The rows are grouped in 3 ways, from coarse to fine. Each group lies inside one group of the grouping before and may be the whole of it. The rows also spread widely along 9 directions, which tell nothing about the answers.
Some rows, each with its group in each grouping after it:
[ -3   4   5  -7   8  -6   2   6   4  -7 -11   5   1  -4  -5  -4  -7  -9
  -9  -9   7  -8   2 -16   6]
gil Q_549 Q_13
[  1  10  -3 -13   6   4   6   2   0  -3   1   0   8   1   3   0   2 -18
  -3   0   6   3  -3  -1  -3]
gil Q_414 Q_258
[  0  12  -1  -6  -2 -11  -4 -13   2  -1  -1  -1  14   0  -7 -10  -3   8
  -3  -4  -1   0  -4   7  -1]
Vefir Q_45 Q_292
[ -9   8  -3   9  13   1   3  -1  -3  11   2  -9   0  -2 -10   8  -7  -4
  12  -1  -2  -5   3  -4 -11]
beb Q_741 Q_872
[ -3  -6   8 -10  -6  -4  15   5   8  -5  -1  19  -1  -4   8   6  11  -2
 -16  -9   2  -4   1   6   5]
Vefir Q_313 Q_635
[ 1  5  6 10  2  3  1  4 -6 -3 -1  4  7 -1  0  1  4  6  2 -8  1 -7 -2 13
  1]
beb Q_741 Q_168
[ -3  -6  -3  17   1   7 -12  -6 -12   8  -3  -3   0   1  -2   8  -4  11
  12   8 -15   1  -1  14 -11]
beb Q_260 Q_852
[ 14   6  -1  21 -17   1   3   0  13   5  14 -22  -7   4  10 -10  -3  20
  13  10  -5  -9   0  -1  17]
beb Q_741 Q_928
[  9   4  -2   9   0  -6  10 -15  20   5   3  -8   7   6   3  -1 -11  14
   7   6   0  -8   5  -2   7]
gil Q_537 Q_799
[ 14   8   7   5  -4  -1  12   0   9 -10   8  -7  -4   2   4  -7   5   6
  -5  -2   8  -4   0   1  15]
Vefir Q_313 Q_841
[  8  17  -3  -5   0   2   3  -6   2   5   9  -6  13   1  -2 -10   3   3
   4  -2   2  -2  -5  13   1]
Vefir Q_45 Q_738
[ -5   2  -4 -12 -18  -8   8  10  12   3   4   1  -8  -8   3  -7  -1   4
  -4  -2   0  -4   1  -4  11]
gil Q_148 Q_832
[ -2   1  -8  -9   5  13   9  -3   2  16   4  11  20   4   9   9   8  -3
  11   3  -7   3   0  24 -12]
gil Q_549 Q_341
[  0   3  -4  -5   1  -6  -1   3   6   6  -7  -7   1   0   0  -5 -11  -3
   5   3  -5  -7   1 -11   3]
gil Q_148 Q_146
[ -5  13  11  -8  11  -3  10   8  -6 -15  -1   3   2  -9 -13  -1   4 -16
 -13 -20  18  -4  -2  -9   3]
beb Q_273 Q_988
[  2   8  -1 -11 -10  -5  11   6  12  -5   6  -5  -4  -5   3  -7   1  -6
  -7  -2   9  -1  -1 -10  11]
gil Q_414 Q_773
[ -2   1  -3   3   0  -4  -5   0   3   2  -6  -9  -5   0  -2  -6 -12   1
   4   4  -5  -3   2 -14   3]
gil Q_549 Q_972
[  9   1   6  -9   3  -5  11  -3  18   0  -3   5   6   5   8  -3   0  -9
  -7  -1   1 -12   1 -11  14]
Vefir Q_45 Q_428
[-12   1  -9  -2  -7   0  -7   2 -10  -3   8  -9 -15  -3  -6   4   0   3
  -1   4  -1  22   3   3 -14]
gil Q_148 Q_975
[-15 -12  -4   3   4   1  -4   0  -9   1  -9  14  -2  -4  -1  17  -3   2
  -3   0 -11   7   1  10 -15]
gil Q_414 Q_293
[  6  -2   5   0   1   8 -14   4 -16 -14  -8  -2  -6   5   4  -6   2 -13
  -8   6  -7   4  -4  -2  -2]
Vefir Q_313 Q_933
[ -2  -2   2   5   0 -10  -7 -12   5  -9 -10   5   9   2  -2  -3 -10  17
  -2  -1  -3   2   2   4  -1]
gil Q_549 Q_13
[  1   5   5  -1  -1  -5   3  12   5   0 -16   8   6  -9  -2 -10  -8   1
  -2 -10  -2 -25  -2  -6  15]
gil Q_537 Q_799
[ -7 -20   4   9  -7  10  -1  17  -8  -1  -4  12 -15  -4  13  14  10  -3
  -2   2 -13  -3   1   6  -2]
beb Q_741 Q_872
[ 17   2   7   9   1   4   4   1   6   3  -7  -1   8   7  10  -9  -3   4
   6   3  -8 -23  -4   0  17]
Vefir Q_313 Q_933
[-15  -5  -7  -7  -8  -8 -10  -4  -4   1  -9   8   5  -6  -3   1  -7   4
  -1   1 -10   5  -1   6 -12]
gil Q_414 Q_773
[ -4  13   3  15  -3 -12   5 -11   5 -13  17 -19 -11   0 -13   2  -4  15
  -5  -4  16  14   6  -5  -1]
beb Q_741 Q_928
[ -7   6  -1   3   2   0  -2  -1 -10   1   2   1  -2  -4  -9   4   2   6
  -1  -3  -2   6  -1  14 -11]
Vefir Q_313 Q_841
[ -7  -4  -3 -11  -3  -2   0  -1  -1   6  -3   7   1  -1   2   2   1  -9
  -4   3  -9   1  -1   4  -8]
Vefir Q_313 Q_933
[ -4   3   0  -2  -9 -11   9  -6   7   1   4   6   3  -5  -3   2   1  15
  -5  -5   0   0   1  13  -1]
Vefir Q_313 Q_841
[-12 -12  11 -14   1 -16  17 -11  17 -21  -2  26   5   0   4  16   7   1
 -26 -14  15  17   9   2  -2]
gil Q_549 Q_341
[ -8 -11   3   7  -8   1   4  16   3  15 -10  17   0  -9   7   9   1   5
   6  -5 -15 -23   0   8   5]
beb Q_741 Q_928
[  5  20   0  12  -8   2 -14  -6 -16 -12   9 -23   0  -2 -13 -16  -2  13
   4   1   5  11  -7  11  -1]
beb Q_260 Q_852

New rows. What belongs after each?
[  6   2   0   7   7   4   5  -9   7   6   6 -12  -2   6   2   5  -5  -6
  10  10  -1  -1   3  -7   0]
beb Q_260 Q_852
[ -2  19   4 -11   7  -8   6  -1   2  -2   0   4  12  -6 -12  -8   0  -2
  -8 -16  11  -6  -5   4   3]
Vefir Q_45 Q_738
[ 8  3  7 14  6  7  5 -4 -1  0  2 -2  7  3  0  5  2  9  7 -2  1 -7 -2 11
  4]
beb Q_260 Q_852
[ -6  -7  -1   0  10   6  -8 -11 -15  -7   1   2  -6   9   0  14   3 -10
  -6   9  -5  22   3   7 -23]
Vefir Q_313 Q_933
[-2  5 -3 -4 -7  1 -2  0 -7  6  0  3  7 -2 -1 -4  3  3  2  1 -7 -1 -5 17
 -6]
Vefir Q_313 Q_933
[ -6  -7  -2   7   1  -3 -17   0 -14   1 -15   2  -5  -3  -6   0 -10   2
   2   4 -17  -2  -1   2 -10]
Vefir Q_313 Q_841
[-10   1   1 -10   1   1   7   5  -4   3   1  12  -1  -5  -1   8   7  -7
  -9  -6  -1   1  -1   8  -9]
Vefir Q_313 Q_635
[ 1 -5  9  6 -6  6  8 12  1 -2  0 12  1 -3 11  7 12  3 -2 -7 -2 -9  0 12
  7]
beb Q_741 Q_928
[ 12  -1   0 -11  -2   5   9  -7  11  -2   1   5  18  10  18   0   8  -2
   2   7  -3   3   0  12   3]
gil Q_148 Q_146
[ 10  15  11   9  13  -1  -2  -6  -8 -21   2  -7  -1   3 -11  -5   1   5
 -11 -10  15   5  -3   1   4]
Vefir Q_45 Q_738
[-10 -11  -5   1 -11 -13   7   3  22  18  -6   9  -3  -7   3   3 -14  16
   4   2 -12 -16   6  -7   7]
gil Q_549 Q_13
[  1   9   8   1   6  -6  -5  -8  -6 -15  -5  -5   7   0 -10  -6  -4  -3
  -6  -6   8   3  -2  -2   0]
beb Q_260 Q_852
[ 6 -6  4 -3  9 11 -2  1 -7 -9 -9  7  7  8 11  6  6 -9 -2  3 -5  5  0  8
 -5]
gil Q_148 Q_146
[ -1  15   2   2  -5 -10   9  -4  11  -2   6  -7   7  -4  -4  -6  -2   6
   0  -7   9  -5   1  -1   7]
beb Q_741 Q_928
[ -8   7   7  -1  -6  -6   6   5  -4 -19  10  -3 -11  -6  -6   1   9  -1
 -15 -11  16  14   2  -1   0]
beb Q_741 Q_872
[-15   5   0  -8  -5  -6   8   4   1  -3   9  -1  -6  -9  -6   3   6  -7
  -8  -7   9   8   2  -2  -6]
beb Q_741 Q_872
[  1  -8  -1  -6  -7  -4  -3 -12   7  -4  -1  -2   2   5   8  -1  -2  -7
  -3  11  -6   8   2  -4  -2]
beb Q_260 Q_852
[ -1   1   5  26  -3   8   6  17  -9   0  16 -11 -37  -3  -7  11   4  16
  -1  -1   4   1   3   1   6]
Vefir Q_313 Q_933
[ -6 -10   6  -4  14   2  12 -13   3  -8   3  10   3   6   3  21   7 -12
  -9  -2   5  13   6   0 -13]
beb Q_273 Q_988
[ -5   2  -2  22   1   0 -14   5 -10   8  -7 -15  -9  -4  -8  -4 -15   7
  15   4 -13 -12  -2  -8  -3]
beb Q_741 Q_872
[ -4   2   5  -1  11   0  -5  -4 -12 -16  -8   5   4   2  -7   4  -2   0
  -6  -7   4  10   1   5  -8]
gil Q_148 Q_832
[ -7  -5   1  14  -2  -9  -2  -3   3   3  -5  -2  -4  -2  -3   4 -10  10
   5   0  -8  -8   2  -5  -2]
beb Q_741 Q_872
[  9  -7   9   1  -7  -5  12  10  18  -7  -7   3  -7   0  12  -3  -2   1
  -5  -3   2 -15   3 -16  24]
gil Q_148 Q_975
[  2  -3  10   7  10   1   1 -12  -4 -18  -1   2   6   6  -1   7   3  -1
  -8  -4   6   9   2   2  -5]
beb Q_273 Q_988
[ -6  13  -3  -4   0  -3   4   1   0  -7  11 -10 -10  -5 -11   0  -1  -1
  -8  -4  13  12   4  -3  -5]
gil Q_537 Q_799
[  0  -4   6 -11  -8  -4   2  12   1 -17 -10  11  -4  -6   8  -5   3 -11
 -17  -6   2  -2  -3  -8  12]
gil Q_414 Q_293
[  8 -10   5  17   4   6  -9   3  -8 -14  -7  -6 -15   8   7   6  -4   8
  -2   8  -6   5   2  -4   1]
gil Q_148 Q_146
[10 -4  4 -9 -2 -6 13 -6 20 -3 -6  8 15  7 15 -2  0  0 -2  1 -2 -8  2 -1
 12]
gil Q_148 Q_146
[ -1   3   5  -7   7  -3  -2   1   0  -7  -8  -7   0  -1  -2  -7  -7 -21
  -4  -3   1  -6  -1 -23   3]
beb Q_273 Q_988
[ -7  -1  -2  13 -11   4   1  24  -2  20  -2   1 -10 -12   2   2  -2   8
  14  -2 -14 -24  -2   4   8]
beb Q_741 Q_928
[-17   5  -9 -19 -13 -14  -2   3   2   7   1  -1  -7 -12 -10  -7  -5  -7
  -7   0  -5   5   1  -5  -8]
Vefir Q_313 Q_841
[ -1 -20   4  17  -3  -2   6   0  14  18 -12  12  -2  -1   8  13 -10  12
  11   4 -19 -25   3   0   9]
beb Q_260 Q_852
[  8   9   4 -12   4  -8   1  -4   9 -10 -11  -3  14   3   0 -15  -9  -7
  -2  -3   4  -9  -2 -12  11]
gil Q_148 Q_832
[  2  -4   4   1   9   7  -5  -6  -9 -12  -7   9   9   7   4   8   4   3
  -2   0  -3  10   1  15  -9]
gil Q_148 Q_832
[ -2  -4   2   6  -7 -15  -2 -20  11 -16   6 -16 -10   4  -3  -2 -11   7
  -9   5   4  14   6 -18   1]
beb Q_273 Q_988
[  2  -3   0   8  -7  -7  -5  -6   7  -2   1  -7 -13   3   0  -2  -7   9
  -3   7  -7   2   3  -8   5]
Vefir Q_45 Q_428
[  5   5  -1   2  -9  -7   0 -15   5 -16   4  -2   9   4   3  -6  -1  15
  -6   2   3  12  -2  11   2]
gil Q_414 Q_293
[ 1  3  5  2 -8 -4  8  6  6 -9  1  7  0 -6  2  0  3 12 -7 -9  6 -5 -2  7
 11]
gil Q_414 Q_773
[  4  -5   0   6   5   1  -5 -11   0  -3   2  -4  -7   8   2   5  -3   1
  -2   7  -6   8   2  -2  -5]
Vefir Q_45 Q_738
[ -3   1  -6 -10  -2  -5  -2  -1   5   3  -4  -5   1   1   2  -3  -8  -5
   1   6  -6   2   1  -7  -3]
gil Q_148 Q_146
[ 3 -2  6  4 -3 -3 -1  0  3 -6 -4  6 -2  0  2 -1  2  8 -7 -3 -4 -5 -1  3
  8]
Vefir Q_45 Q_428
[-3  3 -2  4 -8 -3  4  7  6  8  5 -7 -6 -4  0 -4 -4  1  5  0 -2 -8  1 -5
  5]
beb Q_741 Q_168
[ -6   4  -3   8  -5  -4 -15   3  -9   2  -7  -8   0  -5  -5  -7  -9   1
   7   2 -10  -4  -3  -2  -4]
beb Q_741 Q_928
[-11  -2  -2  -2  17  -2   1 -14  -2   6  -5   1   9   2  -8  11  -8 -12
   4   0  -4   3   3  -5 -18]
beb Q_273 Q_988
[ 13  12  -1   4  -7   3  -5   6  -1  -3   0 -14   1   1   2 -18  -4   8
   9   3  -2  -9  -4  -1  14]
gil Q_148 Q_832
[  6  -8   2 -10  -7   7  -2   2   0 -10   4   6  -6   5  13   1  14 -12
 -13   7  -4  11   0   3   1]
Vefir Q_45 Q_428
[  4  -1   6   4  -5  -5  -4  -7   0 -18   0  -3   1   5   5  -5   1   1
  -8   0   3   9   2  -1   1]
beb Q_741 Q_168
[-7  6 -2 -2 -8 -6  4 -1  5  3  6 -8 -2 -6 -5 -4 -3  2  0 -2  1 -2  0 -5
  2]
beb Q_273 Q_988
[  2  -2   2   0  -4  -8 -11   0  -1 -10 -16  -1   1   1   2 -10 -10   4
  -3   2  -7  -3  -1  -7   5]
gil Q_148 Q_146
[-10  -8  -2 -11  -9  -9  15   7  17  10  -2  12  -3  -5   6   8   0   3
  -4  -3  -4  -6   5  -1   3]
gil Q_148 Q_146
[-15  -4  -5   5  -1   3   2  -5  -7   6  11   1  -6  -4  -6  15   5   6
   1  -1  -3  13   3  14 -17]
beb Q_273 Q_988
[  2  -7   8   8  -2   9  24  12  10   7  13   7  -8  -3  10  16  13   4
   0  -6   2 -11   3   6  12]
beb Q_273 Q_988
[ 1  1  1 -4 -6  4  8  2  4 -3  9 -1  0  2  9  2 10 -9 -3  2  2  5  2  3
  1]
beb Q_741 Q_928
[  0   9   6  -3  -1  -1   1   1  -6 -16   3   2   6  -1  -2  -6   8  -4
  -9  -9  11   5  -2   7   0]
beb Q_741 Q_168
[-1  2  5 16  3 -3 -8  5 -8 -6 -7 -6 -7 -1 -6 -2 -9  4  2 -4 -1 -8  0 -8
  2]
beb Q_741 Q_168
[-10  22  -3 -10  12  -2   9   7  -5  -2   6 -10  -5  -9 -20   0  -3 -12
  -3 -12  19   3  -1 -11  -4]
gil Q_414 Q_773
[ -3   6  -3  -2  -1  -4  -6  -9   0  -2   1 -10   7   2  -1  -6  -5  -4
   4   4  -2   4  -1  -2  -7]
beb Q_741 Q_872
[ 7  9 -1 -1  3  8  6 -6  2  2 12 -2  7  6  3  1 10  2  1  3  1  6 -2 15
 -1]
Vefir Q_45 Q_428
[ 10   9   2   4  17  -1   2 -14   4   5  -3  -9  11   9  -4  -3  -8  -4
   7   3  -2  -9  -1  -8   1]
Vefir Q_45 Q_292
[  1   8 -10   6  -4   7  -4 -10  -5   8  17 -22  -1   3  -3  -3  -1   3
  12  12  -4  11  -1   5 -11]
beb Q_273 Q_988
[ 2  5  3  0  0  9  2 16 -6 -4  1  0 -5 -4  2 -2  5 -3 -2 -5  4 -3 -2  2
  7]
gil Q_549 Q_341
[-10  20  -3 -13   6  -6  13  11   8  16   1  -3   6 -12 -15  -5  -8  -7
   4 -14   9 -14  -1  -8   3]
gil Q_549 Q_341
[  2   1   7   8  11  -3 -11  -2 -10  -8 -14   1   0   2  -7  -3  -7   1
  -4  -4  -5  -5  -3  -6   0]
Vefir Q_45 Q_292
[ 10   7   5  23  14   5   0  -5  -7  -6   4 -16 -12   6  -8   4  -6   9
   5   3   3   1   2  -3  -1]
Vefir Q_313 Q_841
[ -4   1   5   1   2  -8  14  13  12   5  -6   4  -7  -7  -3   3  -7   4
  -1  -9   3 -17   3 -11  13]
gil Q_148 Q_146
[  2  -3   4   3 -12   3 -10   4  -8 -13  -4   2   3   1  10  -6   6  -1
  -4   2  -6   4  -3   8   1]
beb Q_741 Q_928
[  6  -3   3   1  11   2   2 -12   6  -5   3  -3  -5  11   4   7   0 -10
  -5   7   0   8   4  -9  -3]
Vefir Q_45 Q_428
[  3  12  14   0   6  -1  18  13   5  -1  -4  10  13 -10  -5  -4   4  -1
  -2 -23  10 -28  -5   0  19]
beb Q_273 Q_988
[  3   6  -1  11   4   6 -12   4 -16  -9  -2 -14  -8   2  -6  -3  -5   5
   5   2  -2   8  -1   0  -3]
gil Q_148 Q_975
[  9  -6  -4  30   2   7  -8 -11   1  15  -1 -12   4  12   9   3 -12  17
  24  15 -19 -10   2   7  -3]
beb Q_741 Q_168
[  8   3   7  -1   5   7  -6   0 -14 -15  -7   5   6   3   2  -3   8  -5
  -7  -2   0   3  -4  12  -2]
Vefir Q_313 Q_841
[ 6  9 -1  3  2  3  5  0  4  2  4 -6  4  2  0 -3 -1  8  8  0  1 -4  0  6
  5]
gil Q_148 Q_832
[ 3  1 -3  5 -1 -2 -5 -9  2  1  5 -8 -5  5 -1 -1 -4  7  1  6 -5  5  0  2
 -2]
Vefir Q_45 Q_738
[  9  -6   0   4   0   5  -5 -18  -1  -3  -3   4  13  13  13   1   2   6
   1  11 -12   6  -1  15  -9]
Vefir Q_313 Q_635
[  0  -6   9  -5   5  -8  -7  -9  -3 -21 -16  10   2   5   3   0  -2  -8
 -18  -2  -2   5   1  -8  -3]
Vefir Q_313 Q_635
[ -1  13   1  18   3   1 -10   4 -15 -10   0 -12  -9  -5 -14  -3  -7  15
   3  -5   5   4  -3   2  -2]
gil Q_414 Q_773
[ -7   0  -1  -1 -14 -10  -4   2   0 -12   2  -5 -13  -6  -3  -4  -3  10
  -8  -2   3  12   2  -3   2]
gil Q_148 Q_975
